All groups share one centre, and each spreads out both ways along 9 directions, with some noise.
Known rows, each followed by its group:
[  9  -5  -1  11  -1  21 -21   1  -4   0 -10  25   1  -3 -11] | Tekav
[ 10  -3   4  -5  -6  24 -10   4 -11  -8  16 -12 -12 -25   3] | Tekav
[ 22 -16 -12 -10   5  37  -6 -22 -32  13 -13  -3  -8  -5 -12] | Gusir
[-10   4  14   6  -3   3 -11   5   1   4 -14  39  -4  17 -12] | Tekav
[ 19 -21 -16   5   1   5  17  -6 -16   0 -13  -3  -5  20  -4] | Vudud
[  1  -3  -8   4  17 -11  19  -2   5  16  10 -23   6  26   4] | Gusir
[ 21 -14 -31  -2  -3   4  11 -31 -11  -4   4 -13 -11 -12   2] | Tekav
[ -6  -8 -14   4  -5  17 -13  -2   6  19   4  18  -5  11   0] | Lenu
[ 12   7  12 -14  12 -14  10  -1 -23   4  17 -10   4  13 -21] | Lenu
[  2   8 -33 -20   0  10   8  -5 -11 -14  -8  -1  18   4  11] | Gusir
[ -7   9 -11 -23 -12  -1  14  -3 -12 -21 -13   9  -1  -1  13] | Gusir
[ 40   6  -1  -6  -9  11   0  11 -12 -18  11   9   2  13   7] | Vudud
[ -3  -1 -22   5   2   7  -5  -8  -2  -9 -11  22   7   5  -6] | Vudud
[ 14  -2   0  -3   2  11  -1 -16  -7   7 -21   0   1  -2   2] | Vudud
[  3  16  11  -8 -13  -4 -10  -9   9  12  13  23  -9   2   3] | Lenu
[ -1   8 -14 -13 -19 -13  -2   4  -3 -24  17  15  -4 -14   0] | Vudud
[  5  -2   1   6  -4   5   7 -23  -2   0  16  16 -32   8   4] | Tekav
[-11   4  -7   6   7  17 -13   5   5   4   0  21   8  12   0] | Vudud
[-11  -8 -16  -5  12  -2  23   1  -9  -8   0 -29   3   2   6] | Vudud
[ 15   2  -1  -1  -6 -16   4  21  -5 -12  14   4   9  13  -9] | Lenu
[ -2  -9   4  17 -11 -16   5  -1  21   5  -8  11 -12   8   8] | Gusir
[ 18   8  21  -2   6  10  -4   4 -14   0   6  11  -4  12  -9] | Lenu
[ 24  10 -22 -20 -13   3 -14   3  -5  13  -1  24  23  20  -2] | Tekav
[-17   2 -14   2  -3   3 -16 -12  15  19  11  15  -3  -1   0] | Lenu
[ 17  16 -13  -7  18  19   6 -11  -7  -8  11  -9  12  11  14] | Tekav
[  4 -15  -7  -1  -2  24   8   5 -12   7  -8   3  -9  23   7] | Lenu
[  1   9 -18  -6   1  14  15   3   6 -14 -27   1  15  21  33] | Lenu
[ 20   4   4  -6  -3  13 -18  -2   0  12 -13  -5  17 -14  -1] | Gusir
[13 10  7 -8  4 18 -5 -9 -6 17 -5 20  3 27  2] | Lenu
[ -7  20  -5 -21  -6   4   5   1 -12 -24  -4  20   3   3   9] | Gusir
[-15 -13  -2   8   8 -11  -4  -7  -3  13 -11  -1   2  -7 -23] | Gusir
[ 21 -14 -21  10   0  19  -8   0   5  10 -10  -7  12   4   6] | Vudud
[-20  25  18  -6  10 -10   4  -2   9  -3  -2  10   4   9   9] | Vudud
[  3  -3   1 -26 -18  11  -2  -1 -17  11  12  -1 -16  -5   2] | Gusir
[ 24   4  13 -17 -27 -16   7  -3  -5  -6  -4   4 -12  -6   8] | Lenu
[  4  -3 -12 -35 -16  -7   4  -2 -10  31 -12 -12  15  10   2] | Tekav
[ -8  17  -3  -4   6 -10  -3  -1   8   6  20  10   9  12  -1] | Lenu
[ 38  -7 -13  -5 -14   5  -1  -7  -1  19 -10   8   6  21   6] | Vudud
[  7   0  11 -18 -10  -1   3   3  -2  30  11  -5  -8  21   7] | Vudud
[ -7  16  -7 -26  10  -4  24 -11 -20 -14 -17  -8  13  10   7] | Gusir
[  3  -7  -8  10 -15 -15  -5   0  11   0 -18  27   2   4  -6] | Tekav
[  9  13  10 -10 -11  -3  -5   8   6   5  12   9   0  10  10] | Vudud
[  1  -2  -5   1  -6   4  -3   7  -8 -29  11  -3  -6 -25  -1] | Tekav
[ 18  12   5  -8   0  -2   9 -31  -9   1 -15  17  -7  11   3] | Tekav
[ -7  -1   2  -1  16  -4   8  -3  -6   6   3 -19   5   2  -7] | Gusir
[ 18 -12 -33 -16 -26   2  -5  11  -4   9 -11  14  15  17   2] | Lenu
[-27  10 -15 -13   9 -15   2   4  -5  -2  10   5  18   7 -14] | Gusir
[  0  19   8 -12  18   8  15  -6 -11 -16  -1 -15   7   1  11] | Tekav

New rows, each followed by its group:
[  2 -10 -17   1 -19  -7  -2   2   8   8  13  12  -8   7   3] | Tekav
[ -8  -9 -25   9  -6  -9  -1  -7   8  12   3  27  -3  25  -8] | Gusir
[ -6   4   5   0   6 -21   7  -3   8   6 -18 -13  14   0   0] | Gusir
[  5   3  20  -7   7  15  11 -13  -9  -3  -3 -33 -16 -20  16] | Tekav
[  4  -4  -5  -3   3   2   3  -6  -3   5 -18 -11   9  -3   3] | Tekav
[ 14   8 -34 -37 -21 -15   8 -15 -14   0   4   7  10   6   4] | Vudud
[-23  -3   1  -6  -8   0  -5   3   2  14  11   7 -12  -1  -3] | Vudud
[ -6   4   5 -15   2  27   9 -11 -10  19  -2   7 -17  26  16] | Lenu
[ 15  -9  -5  -9 -15 -14  28   4  -2   8  -8  -4  -7  35  16] | Lenu
[  6  -7  10  15   0   8   4 -10  -1 -10 -15  16 -18   3   2] | Gusir
[  0   3 -33  -3   5  13   7  -6  -6 -28 -14   3  14  -1  11] | Gusir
[-20  16 -29 -11  11  18 -25  -4   2   2   5  12  27 -12  -5] | Lenu
[-18  11  -8 -11  -4 -20  17  -1   2 -18 -13  13   5  11   8] | Gusir
[15 24 25 -3 10 -3 -4 -6 -3 -3  5 12  3  7 -3] | Lenu
[  1  28   8 -22  -8  -7  -3  -5  -2  -1   5  26   4  12   6] | Vudud
[ -7   1  12  -4 -11  -5  -2   8  14  27  -7  10  -1  22   9] | Tekav
[-18  -2 -10   7 -10 -21   2   7  18  -7   0   5   2  -3   5] | Gusir
[  8 -17 -25  -4  -6   4   2 -16 -11   6  -7  -7  -3 -10  -6] | Tekav
[-13 -11   0   7   0 -16  13  -6   6  26  -8  16  -9  42  -6] | Vudud
[  5   2 -13 -18 -14 -11 -11  19   0   3 -23   4  34   0  -4] | Tekav
[23  3 -1 -5 -5  7  9 -4  5  6 -5 -9  0 13 22] | Gusir
[ -4  -1 -24   5  -7  -4   3  -4   7   4  11  34  -4  34   1] | Gusir
[ 10   5   3 -17  -1  10   7 -24 -24  -2 -29  23  -7  13  -4] | Gusir
[ 17  21  -6 -16  -5  20 -20  13   1  -5  11   3  21  -8  12] | Gusir
[ -8 -21 -36   8 -17   4 -11   3  12   6  -6   7   4  -7   3] | Lenu
[-23   3  -7 -16 -14 -16  -2  -7  12  26   6   4  -2   4   3] | Vudud
[  7  16  15 -22  -6   7  -3  -2  -5  20  -2  16   1  22   6] | Tekav
[ 16   4  14  -7  -8  11 -10  -5  -5   9 -10  10  -5  -2   0] | Gusir
[  5  20   7 -24  11 -11   4  -6 -19   2  15  -6  13   4 -14] | Lenu
[  6  -3  -1  -2  -1   3  15 -12  -7   8   7  15 -18  32   4] | Gusir
[ -7  -7  -4  25   8   3   0   6   7 -11  -6  16  -1  11  -4] | Vudud
[ -5 -18 -18  25  -7  -7 -13   5  23  12  11   5  -1   0  -4] | Gusir
[ 12  14  29 -18  -8  10  -6   2   1  23   7  -4  -6   6  14] | Vudud
[  4  13   2 -13 -21  -9  -5  11  13  11  20  20  -3  20  14] | Gusir
[ -5  -8  -7  13  -4   4  -7  18   8 -21   8  -6   1 -20   4] | Tekav
[ 19   2  -8  -7 -12   1   1  -5 -18 -25  -1  27  -8   1  -7] | Vudud
[ -2  23  -4 -23  -3  -7  -8  -9 -10  -6 -32  31  25   4  -6] | Gusir
[ 12   1   1  -2  -1 -15  18 -20  -6  -4 -24   9  -4  12   0] | Vudud
[ -5  -7 -18   3 -16 -10  -2   3  -2 -19   9  23  -9  -5  -8] | Vudud
[ -1   0   2  12  -9   7 -11  20  11   1  25  27  -9  22   2] | Lenu
[ 27   7  17 -15  -9 -15  22   8 -13  -7  -1  -1  -5  27   7] | Lenu
[  1   2  19   2  12  29 -11  -2   1  25 -12  -5   0   6   6] | Vudud
[ 19   1 -15   4 -12   9 -17  13  16   4  12   2  14  -1  12] | Vudud
[ -2  -7  15   9  -7  -8  -1  -2   7  12  -1   7 -15   3  -4] | Gusir
[-1 12  2 -9 -6  7 -9 13  8 12 18  7  5 12  9] | Vudud
[ -9   4 -22 -25  -9  -1   2  -6  -9  14   6  11   4  15  -1] | Vudud
[ 30  -7 -12   4 -13   4  -7 -14  -2  -3 -18  18   1  -3  -2] | Vudud
[  9  -1  -9  -2   5   9 -12  -7  -5  14  -7   7  13   5 -11] | Gusir
[  9  -3   7  -6  11  -6   9 -20 -16   6 -10 -18  -1 -10 -12] | Lenu
[ 14  24  24 -12   4  23 -18  17   1   5  -8   9  19   7  10] | Tekav
[ -1 -12  -3   8 -27 -13   4   3  18   8   7  14 -24  10  14] | Gusir
[  3   3   7   5   4 -18   7  -4  12  19  -8  -2   8  21   2] | Gusir
[ -9  -8  12  -7 -12  -9  -3   0  -3  24  15  16 -20  12 -14] | Gusir
[ -1   7 -17  -6   4 -10  18  -8   1  -2  -7   6   8  28  10] | Gusir
[-10   7  23  -6 -10  -6  -7  16   0  -8 -16  16   2  -5  -4] | Tekav
[  6  27  11 -11   3   1 -17 -16   4   2   3  17   7 -10  -1] | Lenu
[  8  -5   1 -11   1  11   1   4  -7  18  23 -24  -4   3   4] | Gusir
[  8   6  10   3  19 -10  23   5  -6  -2   5  -7   4  36   0] | Lenu
[  5  -8   2  18 -12  -8   5  -7  15  -3 -14  23 -17  12  10] | Gusir
